Each new row is followed by what is left after taking away its nearest point in the smallest flat space through zero that holds the last named rows.

q691 (3 x 9):
array([[ 48,  20,  39,  10,  34, -21,  65,  -6,  35],
       [-16,   6,  26, -23,  60,  18,   7,  15,  56],
       [-21,  81,  39, -64,  34, -28,  35,   3,  59]])
New rows:
[ 40, -14, -34, -35, -39, -21,  22, -28,  -3]
[ 23, -27, -30, -43, -10,   0,   9, -17,  19]
[  3, -29,  32,  18,  29,   0, -15,  -5, -23]
[ -6,  -4,  32,   1,  16, -14, -14,  -8, -25]
[ 55, -17, -10,   1, -28,  26,  -7,   6,  28]
[ 38,   2, -10, -19, -31,  22, -13,   7,  33]
[  7,  12,  18,   0,   4,  36, -20, -29, -20]
[ 11,  18,  22,  -2,   6,  32, -13, -30, -17]
[-25,  -4,  35,  26, -12, -12, -24,   1,  18]
[-18,  -2,  36,  29, -16, -17, -18,  -2,  15]
[ 27,   3, -67,  17,  -8, -12,  10, -82,  37]
[  8,   3, -67,   4,   5,  -1,  -4, -75,  50]

q473 (3 x 9):
array([[-18, -26,  42, -17, -19,  -2,  18, -22,   6],
       [-48,   7,  22, -41, -27,   2,   3, -18, -19],
       [-37,   4,  -1, -20, -38,  36,  14,  60, -11]])
New rows:
[ 57, -45, -44, -38,   2,  -2,  38,   5,  10]
[ 34, -29, -46, -58,  -5,  -4,  31,  -6,  -5]
[ 12,  -3,  13,  19,   9,  18,  43,   1, -22]
[  5,  10,   5,  12,  12,  14,  34,  -8, -31]
[ -7,  -9, -38,  33,  68,  22, -30,  20,  12]
[-38, -24,  -2,   6,  44,  22, -16,   0,   9]
[ 57,  -8,  32,  -4,  -2,  -1,  30, -17,  49]
[ 28,  29,   5, -26, -10,   7,  13,  -3,  23]
[ -3,  -5,  -9, -43,  -3,  -3, -10,  36,  -5]
[ 13, -14,  -2, -34,   9, -15, -10,  15,   3]

q210 (3 x 9):
array([[ 61,  78, -56,   9, -41,   1, -32, -38, -39],
       [ 54,   0,  28,  19, -55,  77,  -9, -63,   2],
       [ 65, -11, -45,  49,   9, -15, -27, -40, -10]])
New rows:
[ 22, -36, -31,  39, -41, -17,  10,  35,  41]
[  9, -12, -24,  20, -56,  -8,  14,  42,  36]
[ 17, -47,  -9,  34,  40, -22,  37, -16, -26]
[  2,  -3,   3,   3,   8,  -1,  42, -11, -36]
[ 28,  -4, -29,  -8, -36,  -9, -38,  26,  -1]
[ 13, -23,  -9, -12, -31,  -1, -29,  33,  10]

q614 (3 x 9):
array([[ 24, -20,  -8,  19,   4, -15, -22,  17,  -2],
       [-18, -42,  45,  -2, -39,  26, -30,   7, -10],
       [-33,   8,  19, -13,  19, -47, -45,  41,  -6]])
New rows:
[  2,  11,  -2, -36,   2,  -4,  -3,  11,  -5]
[ 15,   0,  -5, -28,  -4,   4,  -2,   8,  -5]
[-22,  -3,  66,  -6,  -9,  16,   2,  -3,   3]
[11,  5, 31, 11, 13, -3, 10, -1,  8]
[-50, -59, -70,   7,  20,  34,  12,  -4,  -2]
[-61, -54, -65,   2,  26,  21,   2,   6,  -3]
[ -7,  -9,  -4, -48,  36, -33,  -5,  60,  -6]
[ 11, -24,  -6, -40,  12,   9,  22,  31,  -4]

q105 (3 x 9):
array([[  4,   1,  -5, -18,  -8, -16,  17,  62, -30],
       [ -3, -44,  73, -10, -35, -13,  -6, -24, -18],
       [-11, -13,  36, -48, -28,  -4,  33,   2,  -7]])
New rows:
[-16,  24, -20,  -6,   8,   8,  26,  11,  -7]
[-13,   7,   3,   9,   2,   3,   9,  -4, -13]
[-11,  -8, -11,  30,   6,  18,  52, -25,  41]
[ -4, -21,   1,  37,  -2,   3,  44,   7,  15]
[-23,   8,  21, -20,  23,   4, -60, -17,  13]
[-23,  14,  13, -33,  21,   0, -47,  10,   4]
[ 50,  10,   4, -36, -32,  -6, -52,  70, -23]
[ 40,  19,   1, -38, -24,  15, -51,   8,  15]
[ 27,  28, -30,   2,   3,  54, -22,  29, -16]
[ 22,  10,   5, -11, -14,  53, -19,   5, -15]
[-28,  -8,  20, -42,   5,  -7,  22, -51, -30]
[-17,   1, -10, -10,  23, -12,   2, -23, -40]

q843 (3 x 9):
array([[  0, -72,   4,  10,  11,  14,   8,   9,   0],
       [ 24, -11,  16, -31,   9,  18,  41, -43,  26],
       [ 35,   9,  21, -44,  40,   7, -10, -11,   8]])
New rows:
[-26, -29,  65, -22, -18,  68, -33, -20, -33]
[-35,   1,  58, -15, -34,  60, -33, -22, -35]
[ -1,  68,  27, -10, -44, -13,   8, -52,  31]
[ -2,  -6,  30,   5, -17,  -7, -22, -11,  14]
[  0,   2,  33,  44, -32,   9,   3,  -9,  26]
[ 13,   5,  40,  29, -11,   8, -16,  -1,  22]

q547 (3 x 9):
array([[  6, -30, -38,   6, -12, -49,  14,  43, -35],
       [-85,   5,  38, -21,  -9,  27,  34, -17,   8],
       [  5,  41,   3,  -9, -17, -18,  -2,   6, -34]])
New rows:
[ 23,  -4, -11,   4, -15,  37,  16,  -5,   9]
[ 14,   0, -12,   0, -22,  28,  23,   2,  -4]
[  8,  31, -44,  30,   8, -11,  37,  -9,  22]
[ -3,  33, -38,  27,   7,  -6,  41, -13,  24]
[-14,  12,   9,  21,  43,  25,   3,   9,  18]
[-9, 17, -1, 20, 35,  6,  5, 23, -2]
[  4,  29,  45, -21,  27, -42, -17,  -2, -46]
[ -1, -14,  39, -12,  42, -29, -14,  -4, -16]
[-43,  32,  -3, -24,  -1,  27,  14, -45, -46]
[ -4,  -6, -31,  -6,  14,  18,   2, -33, -32]

q631 (3 x 9):
array([[ -5, -22, -28,  28,  -4,  57,  25,  38,  71],
       [-33,  22, -36,   5,  19,  49, -13,  51,  67],
       [ -2, -31, -29, -14, -32,  30,  33, -28,  30]])
New rows:
[ 48, -10, -45,  20,  46,   9,  10,  29, -11]
[ 39,  -4, -53,  -6,  38,   2,   6,   4, -22]
[ 13,  31,  11, -20,  44,  78,  -4,  50, -32]
[ 24,   9,  11, -32,  21,  71,  16,  13, -47]
[ 30,   7, -31,  16, -15,  24, -18, -37,  23]
[ 34,  17, -17,  23,  -3,  10, -30, -27,   8]
[-42,  -1,  30, -17,  24,  12,   0,  38,  48]
[-27, -17,  42, -24,   8,  -8,  12,   5,  19]

q345 (3 x 9):
array([[ 22,  -1,   3,  -8,   8,  21,  17, -19,   1],
       [  6, -29,  -5, -26,  51,  21, -11, -26, -31],
       [ 25, -24,  -8,  47, -20, -21, -38,  29,  34]])
New rows:
[ 34,  57, -23, -18,   3,   7,  10,   8,  18]
[ 22,  40, -29, -17,  19,  -4, -16,  16,   7]
[ 33,  67, -33,  29,  10,  -2, -11,  43, -17]
[ 33,  60, -34,  16,  28,   7, -10,  32, -30]
[-10,   1, -14,   6,   5, -40, -12, -10,   7]
[  3,   5, -11,   0,   7, -26,   3, -22,   9]
[ 13,  24,  60,   0,  44, -19,  10, -50,  -2]
[  6,  21,  57,  18,  30, -38,  -8, -30,   8]

q811 (3 x 9):
array([[ -6, -44, -25, -54,   7,  37,   4,  41, -81],
       [ 15,  31,  10, -26,  10,  28,  26,  23,  -2],
       [ -9, -51,  -5,  -7,   2, -18,  21,  -7, -40]])
New rows:
[-20,  -3,  14,  10, -24,   5, -45, -43,  10]
[-10,   2,  24, -14, -14,  17,  -7, -29,  -7]
[ 14,   1, -21,   8, -30,   0,  42,   4,   5]
[  9,   0, -30,  11, -34,   5,  19,   7,   5]
[-35,  12,   1, -30,   9, -42,  -4,  68, -26]
[-35,  20,   8, -11,   6, -57,  -5,  53,  -3]

q442 (3 x 9):
array([[ 21, -49,  56, -38, -30, -43, -54, -35,  19],
       [ 43,  -8,  62, -33, -47, -12, -20,  -4,  16],
       [ -1, -30,  16,  69,  47, -48,  57, -29, -34]])
New rows:
[ 54, -10, -46, -25, -12, -12,  12,   3, -21]
[ 50, -16, -48, -22,  -7, -17,  10,  -2, -22]
[  7, -32,  11,   4,  -9, -12, -13,   0,   2]
[  3, -15,  -4,   8,  -6,   4,  -2,  13,   0]
[  4,  14, -20,   0,  -7,  -7,  16, -21,  57]
[  6,  11, -16,   4,  -5, -12,  20, -24,  55]

q539 (3 x 9):
array([[-39,   0,  43,  -4,  10, -25,  41,  -4, -13],
       [  6,  16,   2, -37,  -6,   1,   3,  47,  46],
       [ 39,  18,  34, -28,  13, -47,  27, -32,  -3]])
New rows:
[ 30,  28, -36, -40,  32, -16,  18, -39,  27]
[-19,  12, -39, -16,  29,   5,  19, -25,  15]
[ 16, -45,  23,  -6,  12,  45,  -4,  40,  44]
[ 24, -48,  35,   6,  20,  28,   5,   2,  16]
[  6,  17,  36, -28,  46, -21, -28, -22, -32]
[-11,  12,  17, -22,  38,   4, -43,   6, -19]

q144 (3 x 9):
array([[-20, -49,  17, -14, -43,  29,  -6,   2,  44],
       [ 29, -15, -35, -26,  27, -18,  36,  41,   2],
       [-10, -11,  60,  -8,  24,  61, -44,  37, -32]])
New rows:
[ 33,  24,  37, -34, -19,  13,  27, -36,  38]
[ 40,  32,  39, -36,   0,  14,  26, -24,  22]
[ -1, -25, -42,  16, -15, -47,  -1,  17, -20]
[-12, -27, -16,  19, -16, -24, -22,  18, -28]
[-20, -39, -33,  40,  29,  25, -12,  12, -12]
[-22, -34, -39,  46,  22,  16,  -9,  -1,  -8]

q528 (3 x 9):
array([[ 57,   3,  62,   3,  -4, -76,  18, -23,  20],
       [  8,   1,  22,  67, -23,  -5,  11, -61, -10],
       [  2, -14,  18,  44,  44, -28,  20, -51,  22]])
New rows:
[-47, -10, -15,  -5,  32,  -3, -17, -12,  10]
[-24,   0,   5,  -8,  -6, -16, -19, -10,   0]
[ -4, -27,  24,  50,   2,   2, -19,  -3, -31]
[ -1, -27,  21,  19,  11,  -4, -22,  23, -24]
[-60,  28,  44, -61,  -4,  20,  30,  60, -34]
[-57,  22,  60, -12,   7,   6,  44,  11, -28]
[ -6, -22, -44, -36, -12, -21, -28,  -4,   4]
[ -2, -22, -34, -14, -16, -27, -23, -25,   3]
[ 39, -23,  -8,  56,  10,   7,  16,  13,  49]
[ 38, -17, -16,  36,  -8,  19,   8,  35,  40]

q310 (3 x 9):
array([[-18,  13,  17,  21, -10,  16,  18, -31,   1],
       [-39,   8, -25,  57, -61,  34,  50,  10,  42],
       [ 12, -22,   7,  55, -39,  73,  76,  63,  44]])
New rows:
[ -1,  -3,   1,  24, -14, -10,  16,   5, -12]
[  4,  -4,   3,  15,  -5, -17,   7,   4, -18]
[  7, -20, -27,  10, -16,  29,  46, -65,  -3]
[ 26, -32, -40, -14,  -2,  11,  25, -39,  -8]
[-28, -21,  -7, -15,  25,  58, -12, -15, -16]
[-31, -22, -23, -16,  18,  50, -17,  -5, -10]
[  7, -10, -29, -21,  26, -18,   8,  28,  21]
[-6,  2, -8, -7, 24, -6, 20, -4, 17]
[ 26, -11,  -9, -33,  -4, -12, -25,  18, -13]
[  8,  -1,   2,  -9, -19,   6,  -4,  -3,  -7]
[ 53,  -1, -26,  -7,  22,   1, -18,  39,  17]
[ 24,  20, -13,  12,  10,   7,  -8,  -9,  15]
